The rows come from 4 hidden closed curves, with some noise, and rows from the same curve form a group. Each curve winds through 6 dimensions. The rows are also pushed far along 4 directions, which tell nothing about the answers.
Known rows, each followed by its group:
[ -4   1  -3  -5 -12  11 -21   1 -17  -1  -7 -15 -31   6  19   6] : Leb
[-10 -19  14  13   3  17 -10   5 -22  -4   8  -4 -45   9  30  14] : Podep
[ 10  24  12  15  18 -30  15   3 -25   0  -2  16   4   7  -9   4] : puga
[-14 -16   3   2   8   1  13  -4   0  -3  11  21  -2   1  34   0] : puga
[ -7  14   1  13   9 -19  12  11 -26  -2 -17  18  -6 -27  -1  -8] : Leb
[-18  -4   4  -4   7   1   9   2 -13  -2 -11   6 -24 -21  19  -8] : pipof
[  1  -2 -13   2  10 -21  39 -15  11   3 -10  46  27 -17 -15  -5] : Leb
[ 31  54   0  -6   6 -24   2  11 -41  -9  -4 -12   8  16 -46   5] : pipof
[  7  24  -3 -19 -12 -26 -13  -3 -17  -3  15  -5  32  58 -17  -5] : puga
[-10   6   4 -20   7 -20   3  -1 -19  -1   3  11   5  27  22  -7] : Podep
[ 19  14  16   2   2  34 -14   7  23  -2   2 -42 -12 -22 -15   0] : pipof
[ 14  15  32 -21  19  16  -9  23 -49  -7  -6 -16 -59  22  -2  22] : pipof
[-21 -22  -8   0  11  -9  16   3 -32  -4 -16  27 -31 -22  27   6] : pipof
[ 13  17   2   3  10 -21  19  -9  18   7 -13  15  23 -10 -15  -1] : puga
[ -2   1  36  24  45   1  25   5 -30  13 -14  12 -45 -21 -15 -13] : Leb
[-13   0  18   7  16 -25  11  -1 -26   6 -16  14 -28   5  10   6] : Leb
[  5  11   1 -14  -4   3   3 -11  26   2   9 -15  24  10 -14 -12] : puga
[ 10  23  26  13  23  -1  21  -6 -17   2 -10 -18 -31 -12 -39  -4] : Podep
[-20 -19  13   2  25 -32  23  -2 -44   3 -20  38 -39   5  19  15] : puga
[-17   0  18  -1   3  -2  -5   6 -20 -10   3 -10 -37   1  38  16] : Leb
[-11 -13   4  -2   6   2   2   9 -14  -1   4  16  -3   8  12  -1] : pipof
[-23 -40 -11 -10 -25  25 -28  -3  54  13  11  -1  28   4  32 -15] : pipof
[ 10   1  -6  -3  -2  -3  -1   3  24  14 -16  11  23 -11 -20  -7] : pipof
[ -2   4   9   3  19  -9  23   6  -6  -2   6  14  13 -11  -7  -9] : Leb
[-18 -20  -5 -28 -12   8  -3 -14  11  -6  16   0   4  27  30   0] : puga
[-13  18   2 -37 -11 -31   0  -6 -23  -7   5  -2  10  47   3  -3] : pipof
[ -5 -10   8   0   2  15  -7  17  -8  -6 -10   3 -29 -19  16  16] : Podep
[ -4  38 -27 -26 -23 -58  -1  -9 -34  -9   0  19  41  48   3  -7] : Leb
[-12  -3 -12  -8 -14  -4  -9   7 -16 -13  -3   4  -6   0  21   9] : Podep
[-21 -33 -23  12 -14  -4  10 -13  24   0  -8  17  11 -31   7  -1] : Podep
[ 10  23  19   8  29 -18  36  12 -25  -8  -8  20 -10 -18 -25   9] : Podep
[ 14   6 -14 -16 -13  19  -8   7   3 -14   7 -10   8   2  -5   7] : Leb
[-12  -6 -18  -2 -14  -9   2 -17  33   3   3  -4  30  -5   9 -12] : pipof
[  5  -8  -9 -16 -11  13 -14  -3   8  -5  13   7   2  27  42  16] : puga
[  0  -7  19   6   6  33 -11   8  33  16   2 -17   1 -18  -7 -22] : pipof
[  1  -9   7  10  11  11  -8  12  -2  14 -16  -5 -17 -17 -17  -6] : Leb
[ -7   1  -4 -15  12  -9  26  -4 -10   2 -11  28   3  -8   7 -11] : puga
[-10 -12   3  11   8   3  -5   0  -6  14 -15   8 -17 -11   1 -14] : Podep
[ -2   2  -6  10  -4 -23  -1 -11  -8   9  -2  14  11  24 -12  -7] : Podep
[  8   6   0  -2  15  -6   5  11 -17   2   1  15  14   1 -15  -8] : Podep
[-11  -9  -9  16   5 -31  15  -4  -1  13 -24  45   9 -13   0  -3] : Leb
[-30 -34 -24 -14 -15   2   1  -4   4  -4  12  28  19   3  44  -7] : puga
[ -4  45 -13 -24 -12 -43   6  -5 -11  -5   1   6  53  31 -20 -23] : pipof
[  5  27  34  27  41  -8  36   5 -21  -2  -5   3 -20 -34 -15 -10] : puga
[ 11   4   7  10  25  13  21  -2 -16   9  -6  10 -17 -16 -22 -15] : Leb
[  8  36  -9   0 -12 -46  -5  -4 -15   6 -13  13  29  35 -24  -4] : Podep
[ -1   3   0  12   5  -4  12 -16  12   6  -2 -11   1  -8 -24 -10] : Podep
[  9  -1   9   2  12  30  11   6  28   8  -3  -8  10 -32 -31 -21] : puga

New rows, each followed by its group:
[-24 -33  10  18   9   1   4   5  23   8  -8   8 -11 -38  25   0] : Leb
[-12   3 -28 -27 -34 -40 -21 -10   4  -4   1  -6  38  38  -1   7] : puga
[  4 -18 -13  12   9  10  19   0  24  13 -14  27  24 -42 -26 -17] : Leb
[-26 -38  -1 -18 -15   7 -23  -1  -5  -3  11 -11 -18  29  25  11] : puga
[  5 -17  -7   0  -4   7  -4  -5  27   8  -3   2   7  -5   3  10] : pipof
[ -4  10   5   4  17 -31  21  16 -45  -6 -16  30  -9 -12  -9   4] : puga
[  1  28  13 -16  18 -15  17  11 -55 -17   5  12 -13  22   0  -1] : puga
[ -3  19 -10 -24 -16 -15  -5  -3   5  -3  -3   6  21  22  17  -3] : pipof
[-29 -34  -7  -6 -11   6   0  -6  15 -15  24 -10   8  -3  30   3] : pipof
[ 29  14 -16 -24 -19  16 -24  -1  24   6   9  -4  37  38  -9  -6] : puga
[ 18  10   2  10   5   5 -11   8  -6   9  -6  -2  -5  -3   1   0] : puga
[  5   8   1 -10   2  -3  -6  -8 -26   0   6 -19 -11  28 -22  -5] : Podep
[  3 -11  -9   5  -6   6  -4 -21  47  16   7 -15  34  -5 -20 -19] : Podep
[-18 -15   6 -12   8  -8  14 -10  -8   4   6  18  -2  20  18  -7] : puga
[  7   5  18  -7  31   1  29   6 -12  -1   3   3  -7 -15 -11  -4] : Podep
[  5   6 -13  -5 -20  11 -28   9  14  -8  17 -38  27   5 -14 -10] : pipof
[ 17  23 -22   5  11 -35  40 -13  21   7  -5  18  76 -23 -66 -33] : Podep
[  5 -10  27  20  17  25  -6  12  31  15 -12 -28 -15 -42 -25  -7] : Leb
[-13 -18  24  11  10  17 -16   1  -1   5   5 -33 -42  -4   8   5] : puga
[ 20  34 -26   4 -18 -14   4 -18  25   7   2   1  60   6 -34 -24] : Leb
[ 13  15  -8 -14 -20  -9 -34   8  -4  -6  -1 -28   3  25   2  21] : puga
[ -7 -29 -18  -2 -19 -11 -20  -2  15   0   2   8   3  10  45  27] : puga
[  5  -5 -16  11  -7  -7   0 -15  46  13   0  12  36 -12  17  -9] : puga
[ 14  19   0   5  15 -12  21   0  -6   1  -4  31  13  -5   4  -3] : puga
[ 18  31  10 -15  11 -15  10 -10 -25  -1   4   1  -6  43 -23   2] : Leb
[  8  25  -2 -28  -7 -19  -4   7 -28  -6  -9  19   1  33  16  11] : pipof
[-21 -50  17  18  13  21  -4   8   2   4   4   7 -34 -18  28   9] : puga
[ -2  21  33   5  26 -18  12  14 -52 -15  -3 -18 -47  -4  -9  20] : puga
[  3  10  26   6  13  -3  -4  13  -1   2  -6 -20 -18  -7 -10   6] : Leb
[ 14  21  -2  11   4 -20   9 -16  18  12  -2 -10  31   1 -37 -14] : pipof
[ -7 -17  -1 -22   9   0   4  16 -22 -11  -2  21 -15  -1  23  16] : Podep
[ -9  14  26   2  26  -5  10  19 -50  -9   1  -3 -39  -5  11   0] : Leb
[-10  -2   3   2  17 -23  28  -2 -29 -15  -1   6 -14 -13 -10  11] : pipof
[  4 -11  -9  17 -19  27 -26  -1  13   3   7 -26  -6  -1 -10   2] : Podep
[  8  24  -3  26  24 -33  41 -13  -3  17 -19  17  31 -29 -62 -35] : Podep
[ -3  10  16   8   2   3  -7   6  -1  -5   0 -22 -20 -12  13   2] : Leb
[ 11   1  14   0   6  33 -13  13  10  10 -13  -6 -26 -17   9   1] : pipof
[  1   8  -4 -27  -6   9  -6  -5  -3  -1   4  -8   1  23   4  -9] : puga
[ 22  31  18   2   4  18 -21   1 -14   2   8 -49 -21  18 -17  -4] : pipof
[ 19  48 -15 -33 -17 -42   0   6 -20 -12  -2  19  41  42  -9   9] : pipof
[ 13  40   2  -6 -11 -21 -17   5 -10   5 -16 -12   4  25 -24   3] : Podep
[-24 -20  15   6  31  -5  48  -8  -3   3  -5  40 -13 -31  15 -17] : puga
[-14  -9 -12   3   4  -7  31   0   7 -12   7  33  26 -31  17  -6] : Leb
[-10  -6   9  -2   7  -2   3  -8   3   7   1 -21  -9  -4 -14  -8] : pipof
[-21 -50 -27   6 -10  -7   3 -18  35  11  -6  19  13 -18  19   1] : pipof
[  2   1  -3 -10  -9   4  -8  -5  24   4  -1   7   9   8  22   5] : pipof
[-24 -69  -6  18  -6  28 -15   0  43  10   8   7  -6 -26  41   6] : puga
[  7  14   7  14   1   0  -6  -6  22   3  10 -24  14  -5  -6  -8] : puga
[ 13  -1  -2  19  10  12   5   0  19  14  -7  16  10 -27   3  -9] : puga
[ -6  -3 -12  -9 -24   3 -13 -12  47  -1  22  -9  46  14  19 -10] : pipof
[-27 -46  -8   6   6  -1  27  -9  34   6  -2  41  21 -30  18  -6] : puga
[ -6   3   0   2   5 -44   4   1 -33  -6  -3  23  -5  23  20  20] : puga
[  7  25  11  20  28 -34  43 -15  10  11 -14  29  25 -22 -26 -19] : puga
[ 22  14  16 -22   5  18 -14   9 -26 -12  15 -17 -29  41  22  26] : puga
[  8   1  28   2  23  22   6  -2  -7   5   6 -31 -37  -2 -18  -4] : Podep
[ 13  19  -4 -11 -16  -8 -20  -5  13   3  -6 -25  15  20 -21   1] : Leb
[ 15  33   4  -7  -3  -7   2   3   6 -14  21 -37  29  11 -35  -3] : pipof
[-13  -8  27  -8  19  15   6  12 -14   4  -3   5 -32  -2  16  -7] : pipof
[  6   9  10   0   3  10 -11   1   6   9   0 -26   3   5 -33 -19] : puga
[-22 -27  -8  13  -2  11   2  -4  32   8   6  -9  23 -30  -6 -29] : pipof
